The rows are grouped in 4 ways, from coarse to fine. Each group lies inside one group of the grouping before and may be the whole of it. The rows also spread widely along 17 directions, which tell nothing about the answers.
In the rows, 128 means zero.
Some rows, each with its group in each grouping after it:
[117 123 149 160 165 140 124  84 108 169 134 159 134  98 127 169 122 153
 123  80 106 133 167 166 161 129  92 146 175  92]
k_272 Nas Rel Kopub
[102 151 163  84 118  98  97 150 123 161 168 119 130 115 135  97 102 119
 164 151 111 133 157 150 149 106 126 167 131  99]
k_272 pep Migiz Ziv
[111 106 116 114  96 165  87 130 110 163 141 158 133 133 127 124 111  90
 102 108 106 194 105 166 159  72  98 169 133 126]
k_550 Duled Pev mib
[159  97 142 113 158  89 121 180 151  81 149  76 131 107  81 156 136 127
 170 146 130 107 121 135 146 123 152 106 120  93]
k_590 riva nazo Masu
[143 166 184 101 117 112  93 131  88 113 131  95 130 134 128  66 121 101
 176 126 103  75 107 158 111  91 104 192 113  97]
k_590 sedi Gudi sege
[ 91 134 126 164 151 149 131  67  92 152 108 155 133 173 161 120 154 117
  56  87 109 126 117 110  98 100  82 106  85 158]
k_550 Duled bolak dup
[201 139 136 116 125  95  94 121 184 155 115 113 117 141 129 185 164  86
 113  86  88 140 105  73 139 148 151  74 156 142]
k_590 sedi Gudi Rim
[204 137 130 147 113 124 102  49  99 164  99 122 147 117 139 148 119 103
 122 123 110  88 120 110 155 114 115 145 118  90]
k_590 sedi Buvus Mun
[175  95 116 181 134 147 169 145 130  90 102 124 136  96  94 159 143 147
 148 123 148 118 102 152 139 149 136 121 142 114]
k_590 sedi Buvus tadib
[ 89 148 132 128 158 145 164 130 138 107  94 164 119 137 125 128 180 129
  99 112 104 129 127  94  73 101  54 106 152 154]
k_550 tulib rinu Guvem
[153  94  96 152 118 146 101 172 103  79 113  92  80 150 149 128 119 156
 168 159 161 130 185 142 105 210 143 154 164  98]
k_590 riva Vamu burus
[187 137 138  84 130 116 122 128 181 147 131 115 116 158 182 182 145 103
 153 123 103 120 122  52 117 176 155  99 115 147]
k_272 Big guza gipot
[146 147 134 151  92  74  77 117 144 145 158  55 120 142 105  95 125  73
 137  79 141 106 133 144 148 116 144 128 109 123]
k_272 Big Gor kef
[ 41 102  98 122 120 161 160 137  81 121 142 118 107 128 150 100 156 147
 138 182 185 137 141 151 132 113 142 170  43 123]
k_272 pep pebi boke
[169 125 138 109 110 147 127 149  89 109  80 121 153 115 134 100 134 119
 168 184 110 108 114 129 110 113  70 172 137  85]
k_550 Duled bolak peta
[186 123 157 123  97  85  85 169 116 115 118 136  95  92  72 112 119 101
 133 138  78 162 134 169 151  89 105 119 176  87]
k_590 sedi zatu zik
[150 176 161  76 126 107 153  76 147 117 173 127  76  68 145 151 135 137
 154 163 140 110  96  87 142 113 173 161 131 142]
k_590 riva toko Dezam
[130 105 102 145 159 150 142 116 160 124 128 128 144 173 177 150 111 109
 143  86 162 117 150 127 147 167 132 108  90 127]
k_272 Big Gor tuma
[ 89 189 129 105 156  87 131  69 119 177 140 127 138 134 186 112 144 108
 102 146  92 115 142  68 105  94  82 121 130 146]
k_272 pep Nubup pera
[131 104 118  94 102 170 148 162 142 108 109 171 131 163 127 143 116 117
 135 153 129 124 118  93 102 130 110 132  84 140]
k_272 Big guza bepuv
[112 107  98 170 162 155 161 116 105 153 115 152 204 165 174 124 104 148
 116 136 135 101 125 133 141 150 128 116  60 133]
k_590 riva nazo bapa
[166  99 126 117 119 131 104 212 119 131 126 105 167 171 186  92  95 100
 183 142 100 155 117 168 135 168 136 137 112 114]
k_272 Romud gelo Tega
[ 99 124 123 145 143 184 131 133 106 159  75 134 155 147 171 123 196 115
  96  93 118 183  78 138 141 129 116 124 150 159]
k_550 tulib rinu vozuz
[ 94  93  63 160 181  88 142 138 138  90 133 110 112 134 151 115 107 109
 113 146 182 176 186 154 174 133 122  61 130 114]
k_272 pep Nubup Batob
[136 124  95 189 105 168 149 103 126 150 156 121 121 116 141 157 158 135
 163  75 117 110 107 153  85 140  92 201 125 138]
k_590 seg Vazi filom
[142 154 203 100 134  83 104  88 124 187 201 118 115  98 134 141 131 127
 145 109  86 111 113 152 170  93 184 149  73 114]
k_590 sedi Buvus Mun
[124 120 148 104 130  77 139 141 169 143 189 107 130  86  72 180 122 144
 121 157 131 138 120 100 159 109 185  95 122 130]
k_272 pep Migiz Ziv
[138 164 130 154 122 151 160  88  94 129  76  91 151  75 138 100 193 123
 145 135 151 109  72 132 131 111  95 181 168 124]
k_550 Duled bolak dup
[104 131 156 178 108 134 176 118  99  72 108 121 106 123  65 100 154 149
 114 109 175  68 105 142  98 120 132 128  78 141]
k_272 Nas Rel Kopub
[126 156 165  60 119 143 123  90 130 138 118 137 124 108 142 134 124 117
 166 146 154  90 139 109 164 115 131 179 112  91]
k_272 Nas Rel Kopub
[166 136 132 154 124 135  96 152 147 170 128 115 188 183 151 130 112  99
 136  63  80 116  96 135 117 153 125 133 144 148]
k_590 sedi Buvus Mun
[105 108 147 133 129 147 100 127  71 109 184 101 125 161 126 117  78 144
 144 127 111  96 132 147  81 108 107 191 101 114]
k_272 Big Gor kef
[129  94  68 135  55 139 132 130 103 163 157  92 171 112  98 138  95 138
 133 210 166 119 121 111 145 116 159 181  77 112]
k_272 pep pebi boke
[104 114 136 148 110 152  99 175 100 175 100 122 141 186 126 129 156 176
 118 143 118 108 181 110  94 197 155 125 114 131]
k_590 sedi Buvus Mun
[166 102  68 135 139 145 145 122 181 144 129 114 176 149 143 206 133 110
 119 117 121 138 100  64 114 144 111 107 141 151]
k_550 Duled Pev mib
[ 70  98 160 108 112 143 129 176 138 138 203 127 105  98  69 166 135 162
 148 122 129 157 125 169 134 112 167 170 115 130]
k_272 Romud gelo Tega
[158  91 136 138  63 169  96 130 148 136 138 131  73 157 100 193 163 107
 140  67 112 110 125 109  83 154 126 162  86 125]
k_272 pep Migiz Ziv
[129 118 130 100  95 127 150 163 191 108 115 155 116 101  56 164 110 143
 151 162 192 114 180 107 163 159 158 111 144 105]
k_272 pep Nubup pera
[137  61 111 197 155 156 147  93  93  89 146 117 103  90  85 200 120 160
 119 106 156 131 132 165 141 131 124 140 146  96]
k_272 pep Nubup pera
[133  93 131 138 146 141  97  86  64 139 134 122 145 118 120 137  97 110
  87 128 116 159  96 159 179  66 117 139 124 102]
k_272 Big guza bepuv
[100 138 158 144  87 143  78 161  66 160 108 146 127 143 100  68 142 118
  90 116  82 164 107 176 124  86 108 154 149 137]
k_590 sedi Buvus Mun
[100 115 136 112 101 166  78 188 133 150 124 159 135 175 114 124 118 119
 118 102 107 158 135 149 129 139 128 144 144 136]
k_590 riva Vamu burus
[131  77 101 152 120 158 156 104  95 114 174 132 104  94 150 142 115 134
 149 144 155 158 108 186 155 104 139 179  59 111]
k_550 Duled bolak dup
[153  97 158 139 123  97 130 151 119  45 144 119  44  87  51 139 156 130
 143 132 127 115 126 156 115  94 125 114  99  97]
k_590 riva nazo Masu
[150 153 157 154 101  83 167 144 122 146 150 146 160  97  99 100  83 164
 132 173 110 105 130 126 121 138 145 118 129 134]
k_272 pep Migiz Ziv
[158  64  88 153 156 169 140 110 107 130 134 106 223 149 145 166  73 124
 126 142 153 120  83 141 168 120 138 140  83 108]
k_550 Duled bolak peta
[146 119 137 157  89 127 155 119 151 101 167 165  83 125 104 126  88 124
 143  95 148 112 145 159 125 130 133 136  77 132]
k_272 Big Gor tuma
[102 135  73 158 126 125 173 150 145 135 137 115 129 130 170 100 194  96
 165 118 119 131 106 143  89 108  75 139  66 151]
k_590 seg Vazi filom

New rows. What belongs after each?
[182 157 161 136  85 102 104  90 131 179 147 152  91 104  94 173 141 146
 117 122  61 104 144  82  86 130 112 138 155 127]
k_590 seg Vazi filom
[164 136 102 129 155  78  89 145 184 136 104 109 164 183 137 124 118  63
 134  88 111 103 165 105 131 133  81  61 126 109]
k_590 seg Vazi filom
[112 150 153  68  96 166 123 134 147 137 164 161 133 137 151 112  81 116
 170 125 139 129 118 143 135 113 127 207 119 131]
k_550 Duled Pev mib
[108 166 125  80 126 114 117  82 142 178 135 120 123 109 157 137 158 112
 120 156 133 136 142  79 147 102 122 146 129 128]
k_550 Duled bolak dup
[125 112  94 107 147  99  82 117 145 146 163 144 117 142 152 135  89  80
 116 123 114 169 169 145 177  92 107 111 113 100]
k_590 riva Vamu burus
[196 153 133 153 132  57  83  69 159 127 123  90  86 132 125 154 123  81
  93  76 120 123 150  82 140 145 129  65 186 123]
k_272 pep Migiz Ziv
[150 105 104 145 155 170 116 100 111 136 125 106 138 143 173 177 132 137
 142 113 133 121 125 119 130 161 136 161 142 114]
k_590 sedi Buvus tadib
[131  84 128 174 105 137 165 193 117  52 122 107 122  90  42 111 132 135
 160 127 165 127 101 199 127 114 120 141 127 108]
k_272 Romud gelo Tega
[122 158 139 128 116  92  97 129 159 177 142 100 177 129  60 141 155 103
 125  98  84  68 123  98 107  82  81 135 128 122]
k_590 riva toko Dezam
[138 149 114 156 140 104 156  94 168 124 156  72 165 106 109 141 117 128
 139 103 183  97 107 121 154 136 158 132 147 140]
k_550 Duled Pev mib
[100 126 132 140 184 132 153 154 101 103 136 141 126 138 193  81 116 135
 141 129 137 169 112 186 151 136 141 113 123 142]
k_590 seg Vazi filom
[199  97 131  90 145  87  76 200 152 127 108 147 119 147 132 157 102 116
 142 168  69 159 184 106 143 161 116  62 169  86]
k_590 riva toko Dezam
[130 139  79 153 122  76 122 127 102 143 181  74 179 142 143  95  62 142
  89 200 131 140 106  98 132 124 177 114 133 164]
k_590 riva Vamu burus
[172 118 135 203  86 141 155  91 118 151 111 180 132 117  91 139 130 132
  88  84 101 120 114 145 119 120 102 117 104 137]
k_550 tulib rinu Guvem
[ 92 119 167 121 163 139 196 150 104 117 130 158 136 103 117 134 145 189
 137 180 131 115 124 128 122 130 142 118  91 131]
k_272 Big guza bepuv
[161 158 116 147 135 114 190 124 179 105 105 115 156 133 138 133 126 152
 162 146 188  58 139  81 123 197 170 103 113 143]
k_590 sedi Buvus tadib
[106 166 184 183 130 170 171  82 109 152  97 153 192  98  95 106 134 139
 131  47 145  75  79 182 149 116 107 175 147 132]
k_272 Romud gelo Tega
[ 82 131 203  57 157 177 161 148 144  78 112 182 105  87  95 144 141 137
 148 122 169 142  90 151 174  98 149 148 150 118]
k_272 pep Migiz Ziv
[199 112 164 166 120 100 100 142 141 127 122 126 103 108  90 149 130 117
 129  74  98 155 133 170 154 147 127  97 180 106]
k_550 Duled Pev mib
[162 111  98 181 103 102  75 138  74 138 149  76 159 169 142  91  53 117
 104 132 109 142 130 148 125 144 131 137 158 127]
k_272 Nas Rel Kopub
[124  95  79 129 141 117 114 116 111  46 163  54 106 129  92 143 133  93
 112 146 153 120  73 109 104  59 114 140 109 128]
k_590 riva Vamu burus
[149 151 102 105 108  97 124 132 170 121 134 121 134 130 116 136 104  96
 144 149 117 104 153  71  94 116  74 133 160 118]
k_272 pep Migiz Ziv
[152 137 104 132 137 136  84  83 117 146 123  93 128 117 159 139 154  69
 126  86 106 144  82 132 150  89  91 163 168 120]
k_590 riva toko Dezam
[103 127 101 157  93 176  93 142 154 158 139 107 136 170 107 159 154 121
 130  55 129 108 124 118  87 159 114 182 157 157]
k_590 riva toko Dezam
[124  82  93 148 104 108  76 178 123 117 114 104  85 172 121 117 157  76
  99 115 116 185 148 140 125 126 114  78 110 126]
k_272 pep Nubup Batob
[113 171 178 127 139 112 162 132 116 129 131 169  53  95 182  84 189 142
 172 123  99 130 148 163 114 144 116 142 101 130]
k_590 riva nazo Masu
[140 152 177 147 151 140 139  78  57 113 156  96 137 138 179 105  98 167
 104 136 123 112  55 121 102 141 179 159 136 170]
k_550 Duled bolak dup
[163 138  88 143  98 149 137 131 105 155 129 143 132 135 215 101 131 104
 141 147  87 165  76 128 114 137 113 165 120 162]
k_590 riva toko Dezam
[195 140 112 168 121  98 151  98 112 106 132 114 156 115 155  84  80  93
 150 128 134 105  90 165 156 108 129 138  96 117]
k_590 sedi zatu zik
[141 121 150 114 136 156 180 160 172 101 146 181 107 149 139 174 127 163
 151 123 122 111 121 101  88 174 159 116  98 162]
k_590 sedi Buvus Mun
[ 52  93  97 112 124 178 140 152 140 120 147 184  74 116 132 150 120 143
 138 130 172 189 192 164 148 133 111 164 142 112]
k_272 pep Migiz Ziv
[136 106 121 168 142 112 124 164 122 109  98 148 153 105  58 120 133 113
 118 113  99 133 136 175 141  83  56 102 161  90]
k_590 riva Vamu burus
[127 113  86  89 144 129 108 170 123 119 129 103 112 107 183 108 155  80
 170 162 121 203 105 161 163  94 104 151 150 109]
k_590 seg Vazi filom
[116 103 128 142 165 122 160 163 122 152 154 146 141 146 152 164 135 172
 117 153  77 149 140 104  93 156 126  91 116 151]
k_272 Big guza bepuv
[110 189 173 135 167 126 193  66 118 109 112 124 122  66 127 120 164 174
 126 135 166  94 110 109 132 127 138 142 181 143]
k_550 tulib rinu Guvem
[131 132 143  63 130 122 118 150 155 112 123 153 113 112 131 131 130  73
 158 139 107 149 121 127 147  78  80 134 137 102]
k_272 pep Nubup pera
[114 131 194 149 149 105 118 142 114 106 102  95  97 119  75 122 208 118
 130  65 115  96 120 158 121 113 110 101 118 109]
k_272 Nas Rel Kopub
[ 43 146 137 115 126 175 151 119 120 136 145 137 130 156 143 125 126 162
 107 120 176 123 117 109 119 146 170 162 118 177]
k_272 Nas Rel Kopub
[179  86  97 177 127 149 100 154  98 142  63 109 156 181 160 134 136 128
 115 127 119 143 150 121 121 198 116  94 144 113]
k_550 Duled Pev mib
[152 172  92 145 110  90 181 118 186 106 140 106 153 121 147 100  93  99
 141 135 179 111 100  93 134 147 150 109 141 169]
k_272 pep Migiz Ziv
[125 161 128  71 125  99 127 163 188 104 168  94  90 147 155 130 143 117
 176 147 140 102 137  74  93 157 156 136 117 154]
k_590 riva toko Dezam
[186  95  92 165 124  94 125 137 138 102 120 133 120 129 118 128  78 118
 125 144 146 148 180 145 154 150 115  82 138  96]
k_550 Duled Pev mib
[144  97 132  97 131 112 114 121 170  87 139 141  99  76  48 180  90 107
 150 134 172 130 175 145 192  94 116 126 159  60]
k_272 pep Nubup Batob
[118 114 131 131 130 110 105 151 151 154 120 116 160 175 118 133 123 112
 138 114 130  94 175 120 134 154 125  98  85 107]
k_272 pep Nubup Batob
[210 117  78 166  99 109 123 112 136 141 100 116 152 162 164 143 109  87
 131 137 101 105 136  80  99 162  89 101 113 121]
k_272 pep Nubup pera
[150 169 158 112 120 102 115  78 144 142 157  66 113 118 145 147 154 106
 150  92 133  88  96  94 128 132 158 157 128 138]
k_272 Nas Rel Kopub
[130 138 128 121 105 147 124  86 125 126 148  78 101 117 144 140 162 112
 134 109 166 130  79 116 135 123 166 174 115 148]
k_550 Duled Pev mib
[210 173 140 124 126  73 136 117 164 130  84  80 185 156 142 114 130 103
 113 149 123  80  92  38 120 161 158  57 135 156]
k_550 tulib rinu Guvem
[ 55 117  92  57 103 133 145 193 192 154 183  95 144 117 105 151 159 120
 179 176 169 143 140 105 145 105 153 166  79 137]
k_272 Big guza gipot
[109 121 121 149 105 107 100 181 150 151  86 124 168 164  62 115 148  97
 109 108 112 108 165 121 115 122  75  87 132 114]
k_272 pep Nubup pera
[118 122 179 149  97 181 107 144 107 136  83 156 173 138  74  95  96 125
 155  69 155  85 144 205 160 138 107 183 133  84]
k_272 Romud gelo Tega
[173 109 106 122 110 182 146 127  96 108  88 141 142 123 159 137 116 137
 147 184 145 120  90 108 135 153 139 164 122 121]
k_590 riva toko Dezam
[108 172 195 134 151 106 150 109 139 135 158 102 124 101 108 129 155 151
 135  91 128  99 102 128 130 128 160 129 150 151]
k_272 Big Gor tuma
[139 128 144 162 158 114 177 147 115  99 146 145 146 117 163  92  87 136
 164 129 125 129 113 182 137 142 125 124 121 129]
k_272 pep Nubup Batob
[208 124 107 120  69 131 119 129 140 138  88 136 162 129 119 137  72 113
 143 173 140 109 143  89 143 164 130 135 149 103]
k_272 Romud gelo Tega
